There are 3 nested groupings, the coarsest first. Each group lies inside one group of the grouping before and may be the whole of it. The rows also spread widely along 10 directions, which tell nothing about the answers.
Some rows, each with its group in each grouping after it:
[-2.61 -0.86 -0.09  1.44  3.17  0.15  2.08  0.56 -2.53  0.54 -0.31 -0.21
  2.82  1.31  2.19 -1.00 -1.65 -0.20]  vepit Z934 tol
[-2.04  0.27  0.65  3.69  5.05  1.18  1.14 -3.18 -0.48 -0.28  2.62  0.57
  2.61  1.49  1.46  0.72 -2.98 -0.31]  Sifal Z546 sosur
[-0.85 -2.62 -0.32 -3.75  2.98  1.08  2.17 -1.53 -0.98 -2.30 -0.12 -3.48
  1.73  1.85 -0.81  1.48 -1.73 -1.33]  kade Z796 repi
[-1.04  1.37 -1.33 -2.23  1.32  0.20  1.97 -3.49 -1.18 -0.32 -1.78  1.24
  3.82  0.02 -0.27  1.47 -0.73 -2.91]  kade Z753 manul
[ 2.30  0.89  1.35  4.43  0.55  0.67 -0.62 -2.34 -1.13  0.60 -1.33  0.25
  1.00  0.70 -2.75 -0.03 -1.61  1.32]  Sifal Z207 sis
[-1.45  3.02 -1.13  0.74  1.48 -2.46  1.82 -0.16 -2.57  0.56 -0.32 -1.26
  3.22  0.50  3.89  2.11 -0.01 -2.78]  kade Z753 bup
[-0.50 -2.31  1.83 -0.20 -3.70  0.10 -3.14 -1.85  1.06 -2.12 -2.74  0.73
  0.42  0.46 -0.07  2.32 -1.13  0.39]  siku Z383 bim
[-0.85 -1.58  0.09  1.26  2.66 -0.38 -0.85 -0.91 -0.07  0.63 -0.53  0.46
  2.84  1.05  0.87  1.25 -1.54 -1.65]  siku Z394 sal
[-2.88 -1.33  1.12  2.20  2.16  1.02  2.17 -0.74 -1.85 -1.07  0.12 -1.36
  2.47  1.62  2.29 -1.31 -1.46  0.44]  kade Z753 Sozak
[-0.18  1.37 -0.12 -5.85  1.28 -0.49  4.40 -1.66 -1.51  1.07  1.08 -1.64
  4.11  0.52  0.64  3.33 -0.45 -3.79]  Sifal Z971 kos
[-3.51  0.21  0.65  2.78 -0.56 -0.10  0.82 -0.82 -2.56  0.96  1.35  0.55
  2.36  0.26  3.63 -0.89 -1.05 -0.60]  Sifal Z998 fuge
[-0.96 -2.43  0.89  2.35 -0.12 -0.19  0.61 -3.57 -1.58 -0.62 -1.84  2.68
  4.34  0.42  2.26 -1.76 -0.82 -1.00]  Sifal Z971 Taso
[-4.04 -2.87 -0.03 -1.98 -3.80  1.10  1.95 -1.64 -3.90 -3.62 -1.04 -1.09
  0.53 -0.12  2.49 -0.24 -0.40 -1.05]  Sifal Z971 pur
[-0.36  2.89 -0.69  5.13 -0.97  0.62 -0.23  3.00 -1.90  1.14 -0.42  1.80
  2.00 -0.17  1.16  0.85 -2.68  3.19]  vepit Z935 luzo
[ 1.22  0.89 -3.12  6.18  3.44  2.33  0.09  3.22 -2.76 -0.46 -2.44  2.00
  5.34 -0.70  0.69 -0.57 -5.10  2.85]  kade Z350 dal
[-5.90  5.69  1.61  2.13  3.80  1.33  1.20 -3.54 -0.53  3.66  2.68 -0.34
  1.35 -0.44 -0.70  1.58  0.15 -2.81]  kade Z568 bazal
[-1.45  1.93  1.10  1.41  5.92 -0.33  6.09  0.77 -3.64  1.27 -0.29 -3.23
  2.43  3.45  1.17 -2.16  1.29 -1.23]  kade Z796 ral
[-2.56 -1.54  0.50  0.61  3.48 -0.69  2.23  1.48 -2.48 -0.77  0.63 -3.47
  0.43  2.59  2.23 -0.13  0.26 -1.15]  siku Z383 kati
[-1.35 -0.33  0.48  4.08 -1.10 -0.52  1.06  2.35 -3.21  3.62 -2.53  0.42
  1.10  0.14  0.41 -2.95  2.33  0.21]  vepit Z294 kib
[ 0.82 -1.73 -1.63  1.42  4.70  1.07  2.12  3.62 -2.02  1.81 -0.70  0.52
  5.14  0.62  1.04 -1.15 -4.03  2.30]  vepit Z934 zago
[-3.27 -3.88  3.04 -1.87 -1.94  1.26 -0.81 -2.87  0.44 -6.54  0.16 -1.86
 -1.78  3.90  1.80  2.89 -1.01  0.57]  siku Z383 Rud
[-0.48 -1.20 -2.03  2.27  0.35  0.24 -0.50  3.44 -2.73 -0.50 -2.01 -2.39
  1.63 -0.48  1.58 -0.22 -1.91  0.03]  kade Z568 bazal
[ 1.50 -2.72 -0.68  3.37  7.01 -1.62  0.98  3.51 -1.04 -1.74  0.27 -1.91
  3.51  2.87  4.13  0.46 -3.13  0.22]  siku Z383 kati
[-2.17 -0.21 -0.49  1.18  2.16 -2.23  1.24  0.62 -1.93  4.47  0.63 -1.26
  2.64  0.05  1.43 -1.53  0.50 -2.52]  vepit Z935 luzo
[ 1.14 -4.34  0.75 -1.47 -2.44 -0.72 -1.20 -2.47 -0.84 -3.31 -1.78 -0.24
  2.25  0.58  1.76  1.76 -2.09 -0.84]  Sifal Z971 pur
[ 1.82 -3.50  0.33  1.55 -0.23 -2.28 -1.19  0.28 -0.43 -4.33 -1.61 -1.65
  0.53  3.26  3.18  1.15 -1.74  1.19]  vepit Z935 luzo
[-0.03  1.35  3.47  2.80  0.98  0.16  3.31 -2.06 -1.70 -2.76  0.87 -2.32
 -0.03  4.00  1.88  0.82 -0.14  1.16]  Sifal Z207 sis
[-0.85 -1.81  1.07  0.09  2.93 -0.23  2.60 -0.93 -1.11  1.08  0.22 -1.61
  3.51  1.82  1.29 -0.77 -0.75 -1.20]  kade Z753 manul
[-2.72  5.45  1.25  6.34 -1.62  1.85  1.55  0.29 -3.32  0.02 -0.78  1.21
  0.48  0.67  1.41  0.34 -0.20  3.04]  kade Z753 bup
[-1.12  2.12 -1.32  3.28  0.73  0.89 -1.56 -0.39 -2.49 -2.11 -1.46 -1.86
 -0.65  0.51 -1.96  2.05 -1.91  1.02]  kade Z350 dal
[-2.55  4.52  1.38  5.42  2.72 -1.36  0.32 -5.08 -2.00  1.22 -1.30  0.08
  0.26  1.15 -1.08 -0.07  1.76 -1.78]  kade Z753 Sozak
[-0.92  1.49 -0.43  2.69  2.56 -0.20  2.44  0.26 -2.38 -4.15 -0.08 -1.15
  0.26  3.64  2.11  1.49 -1.78  1.81]  vepit Z935 luzo
[-2.24  1.33 -1.05  1.52 -0.16 -0.44  0.80 -1.21 -3.24 -1.48  0.47 -1.85
  0.99 -0.33  1.86  1.39 -1.72 -1.27]  Sifal Z207 sis
[ 2.17  0.30  1.31  1.38  2.80 -2.03  1.23 -0.95 -1.94 -2.60 -1.29 -5.60
 -1.88  4.66 -1.69  1.99  0.79  0.52]  kade Z753 manul
[-4.25 -0.65 -0.35  1.93  0.03  1.04 -0.82  0.22 -1.52  0.77  1.22 -1.00
  2.52 -1.01  2.13  0.71 -2.54 -0.20]  kade Z753 Sozak

New rows, each followed by its group in each grouping:
[-2.05 -0.98  1.13 -1.08 -1.19  0.19 -0.44  2.58 -0.15 -0.39  1.06 -1.07
  1.30  0.45  3.31  2.67 -1.91  0.23]  siku Z383 kati
[-0.20  1.19  1.57 -0.19  1.17  1.09  2.92  1.28 -0.46 -1.05 -0.50 -0.63
  3.45  2.07  3.30  1.56 -1.04  0.42]  kade Z568 bazal
[-2.53 -0.67  0.19 -1.39  1.69 -2.00  1.63 -1.14 -1.81 -0.68 -0.08 -1.62
  1.09  2.49  2.91  0.49  0.23 -1.75]  vepit Z934 zago
[-2.35  2.97 -1.12  0.82  2.46  1.10  4.89  1.94 -3.76  1.51 -1.62 -1.45
  2.43  0.29  0.98 -1.11  0.82 -1.33]  kade Z568 bazal
[ 0.23 -0.05  2.32  0.73  2.36 -1.55  1.10 -1.49 -0.16 -0.04 -0.96 -2.89
  1.20  2.84  1.13  0.54  1.30 -1.82]  kade Z568 bazal
[ 0.96  2.00  0.00  2.17 -1.38 -0.55 -0.85 -3.39 -0.67 -0.98 -3.50  3.31
  1.28  0.84 -1.12  1.26 -0.15  0.43]  vepit Z935 luzo
[ 0.10 -0.46  1.94  3.49  2.70  0.21  0.34 -1.62 -0.53 -1.39 -1.57 -2.00
  0.49  2.49 -0.05 -0.34 -0.23  0.39]  kade Z568 bazal
[-5.78  3.42  1.94  2.71  1.26  0.71  1.35 -2.35 -1.56  1.16  1.61  2.34
  2.30  0.96  3.57  0.53 -0.79 -0.35]  vepit Z934 tol
[ 2.54 -3.95  0.13 -4.01  0.83 -1.81 -0.78 -0.89  1.33 -3.27 -1.20 -1.76
  1.39  2.56  0.56  4.08 -1.03 -1.60]  vepit Z294 kib
[-1.63  0.05 -0.36 -0.31  4.45  2.02 -0.49 -1.78 -0.92  2.01  1.38 -1.98
  0.16  0.33 -5.22  1.85 -2.76 -0.06]  vepit Z934 tol
[-0.30  1.53  2.06  3.92 -1.07 -0.81  0.38  1.06 -1.91  3.17 -2.29  2.22
  2.69  1.07  1.95 -1.27  0.47  1.19]  vepit Z934 tol
[-0.32 -1.27  4.08 -1.10 -0.39  1.82  4.91 -1.69 -1.35 -2.42  0.29  0.86
  3.59  2.85  2.84  0.10 -0.88  1.02]  Sifal Z971 pur
[-4.09 -5.54 -3.83 -0.67  0.46  3.05 -1.52 -0.71 -2.45  3.18  0.25  1.82
  5.85 -5.20 -0.97 -2.15 -4.69 -2.41]  Sifal Z971 Taso
[-0.29  1.55  1.25  3.94  0.54 -1.44  0.09  1.08 -2.57  2.51 -1.52 -0.56
  0.51  1.60  0.56 -0.60  0.61  0.89]  vepit Z934 tol
[-2.39 -0.10 -1.53 -2.80  0.12  0.49  1.88 -0.19 -2.99 -3.01 -1.08 -1.47
  0.29  1.50  1.04  1.84 -1.29 -0.79]  vepit Z934 tol
[-0.40  0.66  0.65  4.77  0.39 -1.41 -0.36  1.86 -1.81 -6.42 -1.52 -1.79
  0.68  3.37  7.12  2.23 -1.81  1.53]  kade Z568 bazal
[-1.93  1.63  4.65 -0.53 -1.27  1.98  6.89 -0.01 -0.92  0.28 -0.65  3.26
  3.90  3.38  3.76 -1.41  2.40  1.26]  vepit Z294 kib
[ 2.15 -0.29  0.65  2.53  1.04 -2.44 -0.10  1.51 -1.47  1.53  0.47 -2.51
  2.29  1.46  1.24  1.66 -1.00  0.24]  Sifal Z971 Taso
[-1.87 -1.13  0.29  1.62  3.29  2.78 -0.02 -3.41 -0.87  0.68 -1.63 -1.29
  0.22  0.04 -4.84 -1.24 -0.58 -0.73]  kade Z568 bazal
[-2.29 -3.73 -3.32 -3.77  3.06  1.44  3.15 -2.44 -2.56 -1.19 -1.23 -0.97
  4.32 -0.73 -0.16 -1.02 -1.80 -3.27]  kade Z753 bup
[-3.33 -0.58  1.33  1.92  1.24  1.58  1.81  0.83 -1.65  3.06  0.98  0.26
  1.86  0.34 -0.54 -1.53  0.20  0.26]  vepit Z294 kib
[-2.05  4.60  0.13  1.24  0.81  1.38  3.68 -0.34 -3.10 -0.29 -0.73 -1.44
  0.56  1.13 -0.82  1.42 -0.16  0.66]  kade Z753 Sozak
[-1.96  0.59  0.35 -0.40 -2.11 -0.36  0.24 -2.90 -2.02  1.17 -0.39  0.78
  1.30 -0.55  0.61  0.54  0.10 -1.82]  Sifal Z998 fuge
[-2.35 -1.06 -1.62  4.23  4.89  0.26 -3.65 -3.12  0.02  2.14 -0.96  3.20
  3.31 -2.11 -1.03 -0.30 -2.65 -2.29]  siku Z383 kati
[-0.08 -4.29  0.60  2.56 -4.90 -0.98 -2.29 -2.89 -2.44 -4.19 -3.97  0.37
  0.07  1.00  1.76 -0.84 -0.03  0.44]  Sifal Z971 Taso
[-1.62 -2.91 -2.50  0.96  0.88  1.95  0.45  0.47 -3.11  0.41 -0.10  0.35
  3.16 -1.35  0.37 -1.31 -3.68  0.22]  Sifal Z998 fuge
[-2.31 -3.03  0.44 -1.51 -2.30  2.50 -2.26 -1.14 -0.45 -3.40 -1.11 -3.36
 -1.94  0.21 -1.89  1.81 -1.85  0.50]  kade Z568 bazal
[-3.38 -1.73  2.10 -2.79 -3.33  2.74 -0.48 -0.50  0.83 -2.33  0.48 -0.92
  0.99  0.16  2.34  2.52 -2.16  0.34]  kade Z568 bazal
[ 2.58 -6.70  1.23 -2.59 -2.92 -0.20  2.21  4.50 -1.09 -0.58 -2.83 -2.06
  1.95  2.26  1.81 -1.68  0.58  1.28]  vepit Z294 kib
[-1.48  2.19  4.72  2.78  1.74  0.08  3.07  2.49  0.31 -0.35  4.35 -1.52
  3.53  4.33  6.41  2.40 -2.42  3.02]  kade Z753 manul
[-1.77 -0.29 -0.75  4.06 -0.45 -0.66  0.15 -0.96 -3.34  0.14 -0.79 -0.72
  1.85 -0.55  2.48 -1.66 -0.85 -1.22]  Sifal Z207 sis
[-4.85  2.01  1.39 -1.14 -0.26  6.25  4.74 -3.78 -1.63  0.34 -1.82  3.32
  2.90 -0.52 -2.26 -1.89 -0.28  0.19]  kade Z568 bazal
[-0.18 -1.76  0.38  2.75  1.66 -2.41  0.52 -3.25 -1.76 -2.28 -0.81 -1.76
  1.62  1.87  3.41 -0.68 -0.26 -2.31]  Sifal Z207 sis
[-0.57 -0.39  1.87 -0.78 -2.52  1.77 -3.29  1.66  2.14 -0.61  1.71 -2.00
  0.85 -0.30  1.14  5.42 -4.13  1.52]  kade Z568 bazal
[-1.94 -0.92  0.50  1.46  0.44  1.67  1.14  3.56 -2.26  0.06 -0.13 -2.96
 -0.46  1.49 -0.97  0.16 -0.70  1.87]  siku Z383 Rud
[ 2.28  4.34  2.40  4.12 -0.19 -0.96  3.46  1.13 -2.77  1.99 -3.45 -1.15
  0.74  2.68 -1.21 -0.88  2.52  1.87]  kade Z753 Sozak
[ 0.28 -3.50 -1.53  3.08  2.07  1.99 -0.90 -1.91 -1.71 -2.25 -1.03 -0.01
  0.84  0.63 -1.39 -0.49 -3.58  1.34]  Sifal Z546 sosur
[-3.14  5.25  5.12  3.34 -2.73 -0.24  3.12 -0.36 -2.16  0.69  2.62  0.50
  1.13  1.84  4.97  2.22  0.52  1.11]  Sifal Z971 pur
[-0.58 -0.92  0.57  3.23  3.01  2.72  2.79 -1.77 -2.40 -2.72  0.37 -1.58
  0.87  1.91 -0.95 -0.90 -2.86  1.80]  Sifal Z207 sis
[-7.03  1.82  2.06 -1.06  2.50  4.59  7.74  2.11 -2.62  1.92  4.31 -0.07
  2.81  1.57  1.79 -1.10 -0.40  1.09]  vepit Z294 kib
[ 0.27 -0.64 -2.29  0.61  0.96 -0.70  1.22 -0.39 -2.94 -0.23 -2.82 -0.59
  1.07  0.69 -1.50 -0.75 -0.14 -0.85]  vepit Z935 luzo
[-4.77  1.06  0.40  4.83  3.29  1.44 -1.20 -3.78 -2.27  2.82  2.95  0.52
  1.62 -2.15 -1.97  0.23 -2.80 -1.32]  Sifal Z971 pur
[-0.17  2.81 -0.79 -0.36  3.73 -2.22  4.05  1.69 -3.50 -0.24 -0.50 -3.46
  0.22  3.64  1.11  1.24  0.78 -0.23]  vepit Z934 zago
[-2.36  2.50  3.49  3.11  0.98 -2.06  1.26 -3.01 -1.57  1.49 -0.59 -0.02
 -0.03  3.26  2.36 -0.37  2.52 -0.81]  vepit Z934 tol
[-0.04 -1.34  0.66  1.27  3.99 -0.14  2.34  0.01 -1.31  0.24 -1.63 -0.52
  2.94  2.34  0.28 -0.66 -0.12 -0.79]  siku Z383 Rud
[-0.93  2.58  2.50  2.98 -0.10 -1.32  2.16  1.72 -2.32  2.24 -0.34 -2.59
  1.27  2.20  2.02 -0.60  2.18  0.16]  kade Z350 dal
[-0.87 -2.21  1.98  0.66  4.55  1.05  3.73 -1.03 -0.48 -0.08  1.46 -1.27
  4.77  2.57  2.80 -0.93 -1.67 -0.19]  kade Z753 bup
[ 0.89 -3.31 -2.03 -1.21  3.33 -2.03 -0.67  0.44 -2.21  1.51 -1.82 -3.35
  1.08  0.77 -1.62  0.23 -0.76 -2.32]  vepit Z934 tol
[-0.48 -2.93  3.01  2.57  1.22  1.68  2.87 -2.24 -1.33  0.65  0.29 -0.51
  2.71  1.76  0.95 -3.30 -0.80  0.34]  Sifal Z207 sis
[-0.93  1.04  1.94  3.12  0.17  2.22  1.16  1.76 -1.08  0.36 -0.61 -0.66
  1.69  1.12  0.98 -0.13 -1.44  1.94]  kade Z568 bazal
[ 1.38 -2.24  0.49  1.63  2.37 -3.87 -0.92 -2.47 -1.61  0.02 -0.27 -3.65
 -0.27  2.42  0.41  0.44  0.68 -2.47]  Sifal Z998 fuge
[-2.44 -0.47 -0.49 -0.16 -1.09  1.02 -1.10 -2.48 -1.40  0.83 -1.79  0.01
  1.74 -1.06 -1.68 -0.08 -0.34 -1.41]  kade Z350 dal
[-1.79  2.42 -0.40 -1.23 -2.44 -3.83  0.50 -0.34 -2.18 -5.02 -1.36 -1.37
 -0.83  2.58  5.38  4.73  1.82 -2.66]  vepit Z294 kib
[-4.27 -1.98 -1.29 -1.33  2.44 -0.77  3.10 -0.23 -3.42  3.61  2.43 -2.79
  3.67 -0.97  1.89 -1.70  0.06 -4.12]  Sifal Z971 Taso
[-2.12 -2.87  1.31  1.17  3.09  1.19  1.62 -1.93 -1.53 -5.22  0.08 -3.03
  0.48  3.52  1.94  0.26 -1.80  1.20]  kade Z796 repi
[-1.22  4.07 -0.66  1.87  3.29 -1.38  2.43  1.95 -2.76  4.97  0.24 -2.22
  3.15 -0.21  0.72  0.67  0.56 -1.82]  kade Z796 repi
[-3.76  1.16  1.35 -0.89  2.09  2.53  4.59  0.18 -1.32  0.46  3.37 -1.20
  1.39  2.10  0.52  0.63 -1.48  0.92]  vepit Z935 luzo
[-2.49 -1.08  3.61 -0.50 -0.59  2.14  4.41  1.59 -1.67  0.72  0.46 -0.63
  1.57  3.17  2.35 -1.46 -0.05  2.37]  vepit Z934 tol
[-3.06  0.70  3.42 -0.65 -1.66  2.65  3.05  1.51 -1.72  2.95  0.99 -1.04
  0.14  1.73 -0.59 -0.57  0.35  2.24]  vepit Z934 tol
[-1.04 -0.24  0.33 -0.87  1.27  1.39  0.78  1.90 -0.12  0.93  0.67 -0.46
  2.46  1.11  0.41  2.89 -2.62  0.26]  siku Z394 sal
[-3.20  0.99 -1.03  3.62  0.00 -1.14  3.48 -0.44 -5.16 -0.61 -3.94  0.27
  2.65  0.98  3.71 -4.33  2.62 -1.79]  kade Z350 dal
[ 0.19  2.11 -0.19  4.90  2.68 -1.49 -0.22 -2.40 -1.70  4.88 -0.40  1.20
  2.22 -0.23 -0.79 -0.37  0.40 -2.00]  Sifal Z546 sosur
